Each new row is followed by its nearest point in the smallest flat space through zero that holds the last named rows.

Q845 (3 x 8)
[[ -6  -6  -5   0 -12 -34 -20  -1]
 [-23 -33 -34  13  57 -23  20 -27]
 [  5 -16  45  32  13 -33  22 -24]]
New rows:
[  0  11   3  11 -19   8  -1   1]
[  5   7   9  -2 -11   5  -3   5]
[36  7  1  5 -2  3 20  2]
[ 7  4 15  4  0 12 10  0]
[-16 -11   0  -2  14  -8  41 -34]
[ -5 -15   2  14  30  -5  22 -17]
[ 11 -48  -4  -1  36 -13  -2   4]
[-10 -17 -11   9  25 -16   9 -14]
[ 13 -11  -6  -1  -1   8  -1  48]
[ 2  8 -6 -9 -8 13 -5  8]

Q504 (3 x 8)
[[  4  17  16  43   5 -23 -11   7]
 [  8   9   9  21  -4  13  -8  -6]
 [ 28 -14 -25   7  16  40  11  14]]
New rows:
[-32 -20  11  -2  11   1  43   5]
[ -6  -8  -8 -17   4 -10   7   6]
[ 30  -7 -15   5  13 -20 -22  13]
[  8  -3  -8  14  15 -10   5  17]
[-15  -2   7  54  -1  20   3  -3]
[ 14  12  10  36   0  12 -10  -1]
[ 25  -3 -20  -2  -6 -15 -11 -19]
[ 1 -1 -1  0  1  1  1  1]
[ 16 -38 -42  -8  11  17 -22 -39]
[ 10 -12 -15 -17   1  32   8  -2]
[ 10  16  25  23  -5  -1 -11  26]
[ 7 12 11 31  2 -6 -8  3]

Q94 (3 x 8)
[[ -2   9 -19   2 -30  -9  23  32]
 [ -5 -27   4 -10   8   2 -19   1]
 [-28   3  21  16 -27   7   2  40]]
New rows:
[ 29 -27   9 -25 -18 -21 -27  -9]
[  5 -29 -12 -18   9  -4 -13  -3]
[  2  33  15 -26   2 -16 -27 -33]
[  8  10   7   3  19   4  -4 -28]
[ -3   3   6 -18   8   3   9  33]
[ -6  -5  -1   0 -11  -1   1  16]
[ 12   7 -19 -15 -10   5 -10 -24]
[ 14   0 -14  -8   8  -5   3 -15]
[  3 -17 -16  -9   0  -8 -30 -26]
[  9 -21  -8 -15  16  -2 -13 -15]
[ -7  31   3  -3 -16 -19  -7  12]
[ -4  15   1   9 -12   0  12  10]

Q546 (3 x 8)
[[-17 -11 -38 -16  22  23   4  10]
 [-23   1 -31 -25  40  19   8 -18]
 [ -4 -17 -50  15  29 -19  48   8]]
New rows:
[ -6   8   3  48  -6  -3 -17 -10]
[  8   2  12   9 -10 -11   1   0]
[ 10   5 -11 -30   5  -4  -6  10]
[-5 -1 -6 -7  4 10 -4  2]
[-20   1 -12  -4  40  -8  -5  -1]
[-11   1 -17 -10  23   5  10 -12]

Q501 (3 x 8)
[[  1   5  28  -1  12  16 -21   2]
 [  3  -3  27  27  25  -8 -10   4]
 [  2  -1  -8 -11 -29  10 -11  23]]
New rows:
[-33  -3  32   4   1 -29 -12  15]
[  3  -3  16  18   8  -4 -10  12]
[  1 -32  14   9  31  28  33  15]
[ 0 -1 11 11 15 -5  0 -5]
[  9  27 -25  31 -24   1  24 -20]
[ -1  -4 -23   2  -6 -15  20  -6]
[-18  25  32  24  26   8  13   3]
[ 1  1 25 15 28 -1 -7 -9]
[ 17  16  -2   3 -23  20  20  14]
[  1  -1  -9  -8 -17   4  -2  10]
[-14  -4 -10 -31 -29  27  20 -24]
[ -5   9 -21 -38 -17  18   9 -18]

Q232 (3 x 8)
[[-45 -36 -10  -8  10  14 -52 -25]
 [  3  -4 -38  10  -7  30  -5   4]
 [  0 -16  10  35   1 -14 -14 -29]]
New rows:
[-14   6  16 -19 -18   4 -30  -2]
[-18  -7   7 -18   6  -1 -13  -1]
[ -3   4   5  -3  16  13 -16  25]
[ -7   0  -4 -14   1   6  -3   7]
[-11 -24 -10  -6   8   1  45 -19]
[ 2  1 -1  2 -1  0  2  1]
[ -7 -25 -20 -12   1  17   0  10]
[-10  -5 -19 -10   0  19 -10   5]

Q689 (3 x 8)
[[-18 -10  36  21  -6  24  -9  23]
 [ 19   4  29 -18  -8  18  19  -1]
 [-13  -4 -18 -38   7 -10   6  32]]
New rows:
[ 15 -15  25  25  -5 -24 -22 -20]
[  4   2   7  30  -3   4  -8 -21]
[ 31  -5  -3 -23  -6 -23 -16   3]
[ 10   4 -11 -18   2  -8   9  -5]
[  6   7  25 -17 -28   0   0   9]
[  6   0  20 -13  -5  13  11   7]
[ 13  28  -8 -20  19  -7 -17  13]
[  1   1 -13 -17   3  -8   5   4]

Q195 (3 x 8)
[[-40  55  29  14 -17 -20  30 -16]
 [-47 -13 -15 -24 -60  -1   3 -25]
 [-63 -22  12 -10  39 -41   2 -35]]
New rows:
[  9   5   9 -31 -27   6 -27 -29]
[ -6  -7 -10  -9 -26   6  -2  -4]
[-32 -13  10   1 -16  31  -5  30]
[ -4  -4  -7  -6 -19   5  -1  -2]
[ 17  26 -23  22 -12  24  -8 -11]
[ 19  15  -1   5 -18  13   3  11]
[-33  29 -30  20 -27   8  26  24]
[-11  27   5   3 -35   4  13  -3]

Q616 (3 x 8)
[[-25  -8   7   5 -12  17  18   4]
 [ 14   0 -36  10  26 -16  -8  -2]
 [-42  16 -12  11  14  23  27 -24]]
New rows:
[ 31  21 -14  14   4  -1  15 -20]
[  7  14 -11   0  17  -7  -6 -13]
[-30  -8 -28 -10 -17  33 -32 -31]
[-17   7  -4   4   5  10  11 -10]
[ -7 -20 -24  -5  15  33 -10 -22]
[-12   2 -17   8  12   4   8  -6]
[-19  -3  28 -20 -10 -18  10  32]
[ -2 -11  22  -5 -22   6   2  13]

Q321 (3 x 8)
[[  0 -17  32 -24 -34   9  30  -8]
 [-32  -9   0 -36 -20  26  69 -56]
 [ 27  10  35 -22 -21  -1  27 -46]]
New rows:
[ 1 21 25 24 12  5 22 15]
[ 6  1  5  1 -1 -2 -3  1]
[ 31  16  11  -2  -2 -20  22  27]
[19  1 18  0 -8 -7 -9  5]
[ 0  4 -1 -6 -1 29  4  1]
[-6 -3 -1 -4 -2  4  7 -3]

Q853 (3 x 8)
[[-16  33  -5 -36   2  33  18 -35]
 [-39 -14  36   1 -30  18  20  28]
 [ -9  24  36 -10  11 -26  22 -14]]
New rows:
[-28  -5  24  18  -1  -8 -25  19]
[ -8 -14  19  12 -10  -9   3  21]
[-30  31 -33 -24   2 -17 -31  22]
[  4   3 -11  -4   3   7  -3  -7]
[ -4 -11   0  27 -18 -13  23 -25]
[-2 -1  9  3  0 -8  3  3]
[ -6  25 -16   2 -27 -15  18  -9]
[-3  9  4 -7  2  1  6 -8]
[  3 -18  21  -6 -19   3 -23  33]
[ -8 -21   8  14 -14   1  -3  25]

Q516 (3 x 8)
[[-37  26   2 -37   6  28  -8 -29]
 [ 10 -54  16   3   2  11 -28 -14]
 [  8  -2 -15  -6   2 -18   3 -39]]
New rows:
[ -3   3 -23 -14 -33  15 -12  -1]
[-7  5  1 -7  1  6 -2 -5]
[ 42   2  -4   3  23  -4  18 -23]
[ 16  -5 -13   6   0 -22   7 -19]
[ 11  48 -31  -8 -12 -22   1  16]
[  0  41 -17   3  -2 -19  26   8]
[-27  -1  -2 -18  22   2   4  12]
[-14  11   4  -9   1  13  -2   4]

Q191 (3 x 8)
[[ 28 -28 -36 -18  26  19 -21   4]
 [ 21 -39  20  32 -12 -15 -25 -10]
 [-67 -10 -39  22 -28  24  -9   1]]
New rows:
[ -1  24  -1 -16 -10 -16  33 -32]
[-6 27 13 -9  0 -6 19  2]
[-10 -10 -13  -5  -9 -16  19 -32]
[-9  1  0  4 -5  0  1  0]
[ 10   4  28  -7  31  30 -11   4]
[ 19   2   2 -12  12  -1   1   1]
[ 19   1  29  20 -19  14   5 -25]
[  8  -4  24  15  -9 -15  -1  -5]
[ 20  17 -10   5  -1  -7 -25   0]
[12 -6  0 -2  5 -1 -4  0]
[  3 -30 -33 -27 -30   0   6 -17]
[ -4 -15 -22   0   3  12 -11   1]

Q72 (3 x 8)
[[  2   9  31   4  25   0   1 -14]
 [ -3   5  27  23   7   5  12 -40]
 [-20   0  41  -9  -9  -5   9 -16]]
New rows:
[ 1 21  2 -4 -8  5 -1  5]
[-1  0  1 -3  0 -1 -1  3]
[  2  48 -11  -4   3  17 -24   2]
[10  4 -7  2 15  1 -6  7]
[-10  -4 -48 -11   2   3  -2  19]
[  8  -5 -38  -5 -10   1  -7  24]
[  1  -3  20  13  -1  22 -35 -24]
[  1   4  13  11   8   3   5 -18]

Q51 (3 x 8)
[[ -6  10  -3 -34   6  -7  13  44]
 [  8 -18  19   8  30 -25   8  16]
 [-53  26 -24 -21   3   5 -28  45]]
New rows:
[ 36   6 -32 -12  44  26  29   6]
[ 18  -2   6 -16  -2  -3  21   9]
[-35  24 -15 -17  -7  20   2  14]
[-25  21 -19 -19 -13  13 -11  18]
[ 4 -8 28 -9 -2  1 -3 17]
[ 5 -3  5 -6  7 -7  8 11]
[ -2 -24 -10  -3   3  18 -43  19]
[-20   4  -6   6   5   0 -16   6]
[-25  24  23   0   2  15 -15 -18]
[-15   6  -8   8  -5   8 -16  -8]

Q219 (3 x 8)
[[-14 -25  63   0 -32  16  45  -9]
 [-12 -54  40 -35 -16 -15  46 -19]
 [-15 -34  -9   0 -29 -32  20 -19]]
New rows:
[-19  50 -34  14 -22 -13 -10  25]
[ -1  26 -31  35 -10  -2 -22   4]
[ 18  -8   6  30  -4  -5   2 -14]
[ -5   1   0  13 -13  -1   3  -2]
[ 5 -8 -2 26  6 14 25 38]
[-1  9 10 10 -5 11  1  3]
[ -9  -1  15 -16  -9  -1   2  -9]
[-2 -9 12 -7 -3  0 10 -3]
[-16  -2 -11 -29   0  -4 -19  10]
[  4  -4 -11 -13  13  -8  -5   0]
[ 23 -32  -8 -15 -22  17  48   0]
[ -7 -24  18 -12 -10  -7  21  -9]

Q432 (3 x 8)
[[ -5 -12  12  11 -29   1   7 -27]
 [  7  -8  18 -14 -12 -21 -18  -5]
 [ 36  21 -38 -27 -16   2 -11  -4]]
New rows:
[ -2  -4 -22  22   6  29 -19 -25]
[ -1   4 -14  10  -7  16  14  -9]
[ -3   5   6   8 -29 -26  17 -12]
[  0  -8   9   3 -22  -3   1 -19]
[ 10  20 -23  -9 -20  11   8 -29]
[ 17   9 -26  -3 -25  13   7 -19]
[-22  16  -9 -31  26  13 -29 -26]
[ 7  6 -6 -9  7 -3 -6  9]
[-15  19  -8 -29  24 -19   5  16]
[  4   8  -4 -11  24  -6 -10  23]

Q411 (3 x 8)
[[-30  12 -20   5  -4 -29  14 -10]
 [  1  16  22  15 -12 -37  24  -9]
 [ -8  32  12  -8  13  -9  17   5]]
New rows:
[ 13   6   7  -2  -2   2  -2 -42]
[ 6 -3  7  5 -5 -5  2 -2]
[-18 -16  34   5  14 -12  -4  -9]
[ 5  2 10  5 -4 -8  5 -2]
[-29   4  -3 -16  18  10 -31 -19]
[-15   3 -21 -12  11  13  -7   4]
[-35 -17  17  10  19 -21  23  28]
[-11  13   0   1   1 -15  11  -3]
[ -6   3  31 -29   3   2  20  15]
[ 7 20 19 -7 11  3  8  8]
[-44  12 -37   5  -4 -22 -17  29]
[-38   6 -39  -5   4 -11   2  -6]

Q168 (3 x 8)
[[  4 -19  30 -33  -2  -1   3  10]
 [-11  20 -31 -46 -12 -48  13  -6]
 [-21  17  -5 -28 -16 -22  -5  -4]]
New rows:
[  6 -22  -9  43   4   2 -15  11]
[10 -3 -4 34 10 19 -1 -1]
[ 20 -28  -6  45  47 -50  -9 -16]
[ 27  -8 -25  24  19   2  18  -1]
[  0  26  16  15  -8  32  48 -22]
[ 2  0 -1 17  3 10 -3 -1]
[-22  17 -11 -25 -12   3   8 -15]
[-16  15  -6 -16 -12 -15  -5  -4]
[-13  -1   4   1  12  22 -30  23]
[ -9  -1  17  10  -4  16 -13   1]

Q296 (3 x 8)
[[  5 -15  -4 -17  18 -32 -32  27]
 [ 33 -31   9 -26  10   3   4 -11]
 [ 18 -27   0  -8 -11 -23  13  42]]
New rows:
[ -3 -31   5  33  10   1 -33  21]
[ -3  -2  -4  -3   6 -16 -15  16]
[-29 -15 -29  27  28  25 -22 -24]
[-16  20  -2   4  13   9 -20 -25]
[ 16 -10 -31  32  30  30  31  -3]
[  5   0   4   4  -9  16  20 -12]
[  9 -32   7  17  -5 -29   8  11]
[ 11 -16   0  -5  -6 -13   8  24]
[ 11  11 -12  19  24   7  -1 -33]
[ -4  10   2  -1   9  15  -7 -29]
[ 27 -29  14 -30  -7   4  21  29]
[ 32 -35   6 -17  -8  -8  21  19]

Q887 (3 x 8)
[[-15 -26   5 -15 -23  12 -25  -7]
 [ 54  -7  -2  39  15  16  16  30]
 [  9 -66  27  14  30  14 -23 -36]]
New rows:
[  2   2  -8 -23  23  11 -18 -12]
[ -8  -6   4  -4   6  -3  -4 -12]
[-15  -2  10 -14 -19 -12   9 -13]
[-18   3   0 -14  -7  -5  -6  -9]
[ 18 -23   5  -1  10  29  28   2]
[ 20 -16   4  16   9   9   0   4]
[ -7  27  -2  20 -21  -2 -14  24]
[  3  17 -11  -3 -19   3   4  21]
[  4 -21 -41  48  17   4  -5 -48]
[ 10 -20  12  14  28   0   1 -17]

Q726 (3 x 8)
[[-22   7  -6  21  -3  13 -11  -2]
 [ 18  20 -29  14 -16   8 -12  52]
 [ 24  -6 -20  14  -2 -11 -16 -15]]
New rows:
[  9 -23  24 -26   8  35  25  -3]
[ -6  -5  24 -26   7  -3  20   0]
[-32 -16 -17 -30 -14 -55 -59 -23]
[  6 -11  -5  10   4  -8 -10 -32]
[ -7  -5  23   1  -7 -30 -12   4]
[ 0 -3  5 -5  2 -3  4 -5]
[ -2  -2 -18  10  -7  27  -6   3]
[ -6   7 -11  16  -5   7 -10   7]
[  0 -20  -7 -39 -10  25  13   0]
[  1  -2  13 -18   3  -3  13   6]
[ 14  16  21  10  55  -1   3 -46]
[ -3 -16  11  -2  10 -10   0 -43]

Q918 (3 x 8)
[[ -9  13  18  21 -16  23 -19  -9]
 [  8  14  19 -17 -15 -10  34  19]
 [ 16  23 -22  21 -34 -14  29   5]]
New rows:
[ 12   7  -3 -22  16  14 -35  -4]
[ -8 -12   5  -4  16   8 -19  -6]
[  6  17  22 -35  -4   7   3  11]
[ -2   4  29 -20  -1   2  13  12]
[-18  -7  29  26  30   6  -6  19]
[-10  -4  20  -6   8  13 -15  -2]
[ -9 -37  -5 -22 -17  11   9   3]
[  0  -7   2 -12  10  -4   3   3]
[ 15   7  31 -19  10   3  44  14]
[  4   7  28 -28  -4  -9  30  21]
[-22  -3 -19 -22 -39  29  13 -20]
[  1   8   2   9 -11   4   1  -1]

Q150 (3 x 8)
[[ 30  27 -12 -15  11  -1 -16  47]
 [ -4   1  28 -12  29 -17 -18   6]
 [-18   1  -2  17   9 -30  56  12]]
New rows:
[ 43 -11  -6 -38   8  36  -1  -9]
[ 17   5  -9  -9 -10  19 -27   2]
[ 27 -17 -23   2 -12 -18   0 -48]
[ -6 -11  -6   7 -17  14   1 -23]
[-7 11 17 23  1  3 19  5]
[-7 -1  1  6  3 -9 18  1]
[ 13   0 -44 -12 -14  -7  18  -3]
[  8   6 -25   8 -18   9  18   9]
[  8 -16  11   4 -13  15   6  31]
[ 7  6 -8  0 -3  2  2  9]
[-26  17 -23 -13 -10 -22  -1 -12]
[-4 -2 -2  4 -3 -2 10 -2]
